The groups are shells around one centre, one inside the other: the same stretched ball of 5 dimensions in 9 sizes.
Some rows, each with its group after it:
+1.62, +1.27, +1.53, +2.82, -2.78, +2.85, +1.19, -1.98 -> Q_947
+1.54, -3.02, -1.86, +1.70, -4.04, -1.49, -2.86, +4.28 -> Q_4
-0.40, +0.88, +0.94, +0.32, +1.00, +4.37, +2.63, -5.06 -> Q_206
-2.26, +0.41, +1.17, +2.12, -2.21, +0.36, +0.43, -1.55 -> Q_206
+0.95, -2.30, -1.79, -0.15, -0.77, +2.85, -0.06, -0.42 -> Q_947
-2.11, -0.62, +0.30, +2.40, -2.40, -1.98, -0.50, -0.08 -> Q_166
+1.18, -0.91, -0.46, +0.35, -1.94, +5.09, +0.47, -1.01 -> Q_166
+0.48, -0.05, +0.50, +0.06, +0.68, +1.32, +0.49, -1.91 -> Q_18
-2.57, +1.67, +2.45, +2.37, -2.27, +0.73, +0.79, -2.24 -> Q_35
-2.63, +0.16, +0.42, -1.77, +2.24, +6.38, +2.74, -5.75 -> Q_130
-1.32, +2.37, +3.09, +4.31, -4.41, +0.05, +0.57, -1.33 -> Q_35
+1.18, -0.48, +0.14, -0.16, -0.44, +3.02, +0.07, -0.93 -> Q_947
+0.68, +1.30, +1.78, +2.84, -2.63, +1.16, +0.66, -1.46 -> Q_623
-2.92, +1.06, +1.62, -0.15, +0.40, +4.05, +1.88, -4.33 -> Q_166
-0.45, +0.55, +0.76, +1.91, -2.04, +4.12, +1.83, -3.20 -> Q_947
+0.62, -2.07, -0.83, +0.08, -1.55, -1.11, -2.36, +2.72 -> Q_166
+0.85, -1.66, -0.86, +0.24, -1.71, +2.12, -0.80, +0.67 -> Q_18
+1.01, -1.41, -0.93, -1.77, +1.89, +3.48, +0.50, -1.97 -> Q_206
-2.67, +0.96, +1.64, +2.41, -2.64, +1.47, +0.98, -2.30 -> Q_646
-2.56, -0.94, +0.10, +1.21, -0.91, -2.43, -0.72, -0.20 -> Q_4
+0.57, -0.27, +0.67, +2.41, -2.03, -3.09, -1.25, +1.14 -> Q_35
+1.48, -0.36, +0.68, +3.01, -3.45, -3.15, -1.93, +2.53 -> Q_646
+0.45, +1.26, +1.61, +0.94, -0.06, +2.65, +1.41, -3.14 -> Q_947
+0.83, +1.18, +2.07, +2.77, -3.56, +0.21, -0.66, +0.54 -> Q_4
+2.03, -3.26, -2.40, +0.21, -0.79, -1.52, -1.93, +2.36 -> Q_166
+0.88, +1.61, +1.67, +2.27, -2.37, +5.40, +2.25, -3.65 -> Q_646
+1.29, -2.26, -0.90, +3.98, -6.38, -4.27, -3.58, +5.70 -> Q_130
+0.89, -2.07, -1.68, -2.78, +2.83, +4.73, +0.83, -2.57 -> Q_35
+2.25, -1.44, -0.83, -0.64, -0.65, +3.77, -0.40, +0.02 -> Q_130
+1.34, +0.60, +1.09, +3.40, -4.02, +1.35, +0.20, -0.31 -> Q_623
+1.12, -1.60, -0.64, +1.37, -1.85, -1.88, -1.67, +1.90 -> Q_623
-1.37, +0.59, +1.16, -0.90, +0.81, +4.54, +1.37, -3.48 -> Q_646
-2.43, -0.11, +1.08, +2.34, -3.27, -1.60, -1.08, +0.76 -> Q_35
+0.52, +1.57, +2.45, +5.49, -7.29, -0.09, -0.79, +1.57 -> Q_4
+0.51, -0.26, -0.07, +0.93, -0.50, +3.36, +1.52, -2.93 -> Q_623
+2.24, +0.21, +0.76, +2.40, -2.11, -0.18, -0.26, +0.01 -> Q_646
-0.77, -1.18, -0.19, +2.46, -3.09, -2.20, -1.29, +1.39 -> Q_18
-0.26, -2.65, -1.75, -0.24, -0.27, -0.50, -1.15, +0.78 -> Q_206
-1.21, +1.92, +2.37, +2.73, -2.53, +2.33, +1.50, -2.94 -> Q_18
+1.58, -0.70, +0.19, +2.96, -5.42, +1.27, -1.42, +2.39 -> Q_4
+0.69, -0.57, -0.37, +0.63, -0.44, +3.70, +1.39, -2.71 -> Q_623
+1.92, -1.31, -0.98, -1.30, +2.67, +1.68, +0.61, -2.17 -> Q_130
+0.07, -3.10, -2.49, -3.37, +2.57, +4.61, +0.13, -1.55 -> Q_130
-0.17, +0.69, +1.41, +4.42, -4.93, -0.99, -0.28, +0.35 -> Q_18
-0.51, +1.23, +1.77, +3.45, -4.34, +2.42, +0.79, -1.37 -> Q_206

New rows, each followed by its group:
-0.10, -1.75, -1.05, +0.32, +0.07, -0.61, -0.40, -0.39 -> Q_18
+1.32, +1.04, +1.61, +5.74, -6.95, -0.03, -0.29, +1.02 -> Q_4
+1.33, -1.08, -0.27, +3.02, -4.93, +0.48, -1.26, +2.08 -> Q_947
-1.17, -0.27, +0.84, +0.17, -0.71, +0.02, -0.86, +0.00 -> Q_646
+0.03, -0.39, +0.82, +4.53, -6.33, -3.02, -2.25, +3.48 -> Q_947
+0.47, -0.59, +0.26, +2.69, -4.49, +0.90, -0.95, +1.37 -> Q_18
+1.09, -0.32, +0.93, +5.85, -7.07, -5.75, -2.92, +4.69 -> Q_130
+0.21, -1.56, -1.06, +1.92, -1.79, -0.24, -0.01, -0.41 -> Q_4
-2.48, +2.64, +3.54, +4.14, -4.08, -0.87, +0.39, -1.38 -> Q_130
+0.83, -0.67, +0.02, +3.23, -2.86, -2.61, -0.77, +0.81 -> Q_646
-1.69, +0.01, +0.02, -1.32, +1.94, +7.04, +3.17, -6.09 -> Q_130
-0.40, -1.20, -0.03, +0.23, -1.09, -0.85, -1.57, +1.30 -> Q_947
-1.86, -2.12, -1.49, -3.26, +3.45, +3.80, +0.85, -3.14 -> Q_4
+1.42, -0.85, -0.46, -0.72, +2.20, +1.02, +0.60, -2.18 -> Q_4
+0.06, -2.58, -1.25, +1.13, -2.67, -2.92, -2.82, +3.62 -> Q_35
+0.43, +0.42, +0.62, -0.33, +0.57, +5.42, +1.94, -3.88 -> Q_18
-0.04, -1.46, -0.87, -0.35, -1.04, +4.30, +0.29, -1.10 -> Q_35
-1.86, +0.55, +1.21, +3.25, -3.09, -0.42, +0.51, -1.38 -> Q_646
-1.45, -1.75, -1.06, -2.34, +2.07, +3.56, +0.54, -2.36 -> Q_35
-1.15, -1.89, -0.85, -1.12, +0.02, +1.38, -0.90, +0.11 -> Q_35
+0.66, +0.73, +1.59, +2.83, -2.34, -2.36, -0.77, +0.44 -> Q_166
+0.39, +1.23, +1.84, +4.21, -5.07, +0.95, +0.16, -0.21 -> Q_18
+1.02, -2.12, -1.18, -0.12, +0.03, -1.46, -1.53, +1.31 -> Q_947
+0.31, +1.18, +1.81, +4.33, -3.67, -2.07, -0.02, -0.33 -> Q_646
+1.16, +1.88, +2.33, +3.19, -3.42, +2.26, +0.81, -1.49 -> Q_646
+1.45, -0.53, +0.58, +5.71, -7.62, -3.71, -2.56, +4.44 -> Q_4
+2.06, -1.77, -1.24, -0.06, +0.36, +0.62, -0.38, -0.19 -> Q_947
-2.71, +1.30, +1.86, +2.51, -2.40, +1.87, +1.46, -3.05 -> Q_166
+1.57, -2.91, -2.09, +1.46, -3.30, +0.17, -1.71, +2.57 -> Q_4
+1.09, -3.05, -2.14, -0.87, +0.09, -0.04, -1.56, +1.46 -> Q_947
+1.86, +1.50, +1.75, +3.80, -3.29, +1.20, +1.00, -1.59 -> Q_166
-1.95, -1.16, -0.75, -0.43, +0.38, +3.83, +1.48, -3.31 -> Q_130
+0.73, -0.35, -0.10, +2.03, -1.58, +1.68, +1.02, -1.93 -> Q_947
+0.11, -0.25, +0.21, +2.44, -2.86, +1.68, +0.54, -1.09 -> Q_623
-0.56, -0.65, +0.47, +4.84, -5.75, -4.38, -1.96, +2.92 -> Q_4
+0.51, -0.06, +0.72, +0.56, -1.44, +2.26, -0.24, -0.42 -> Q_947
+0.50, -1.78, -1.51, -1.02, +1.44, +3.37, +1.07, -2.60 -> Q_206
+1.51, -0.21, +0.17, +0.51, -0.12, +2.41, +0.69, -1.81 -> Q_623
+1.68, -0.41, -0.43, +1.65, -1.39, +3.96, +1.70, -2.73 -> Q_4
-0.43, +0.81, +1.83, +3.41, -4.51, -0.79, -0.95, +1.04 -> Q_18
-1.12, -0.07, +0.83, -0.46, +1.10, -0.07, -0.14, -1.41 -> Q_166
+1.20, -1.94, -1.15, +1.08, -3.50, +2.76, -1.05, +1.55 -> Q_130
-0.52, -2.11, -1.47, -0.67, +0.36, +1.82, +0.02, -1.04 -> Q_18
-0.41, +1.85, +2.10, +2.78, -3.11, +4.49, +1.99, -3.33 -> Q_35
-1.12, +1.17, +1.78, +2.39, -1.40, -0.38, +0.76, -2.13 -> Q_206
+0.91, -1.66, -1.02, +0.19, -1.52, +2.90, -0.33, +0.02 -> Q_18
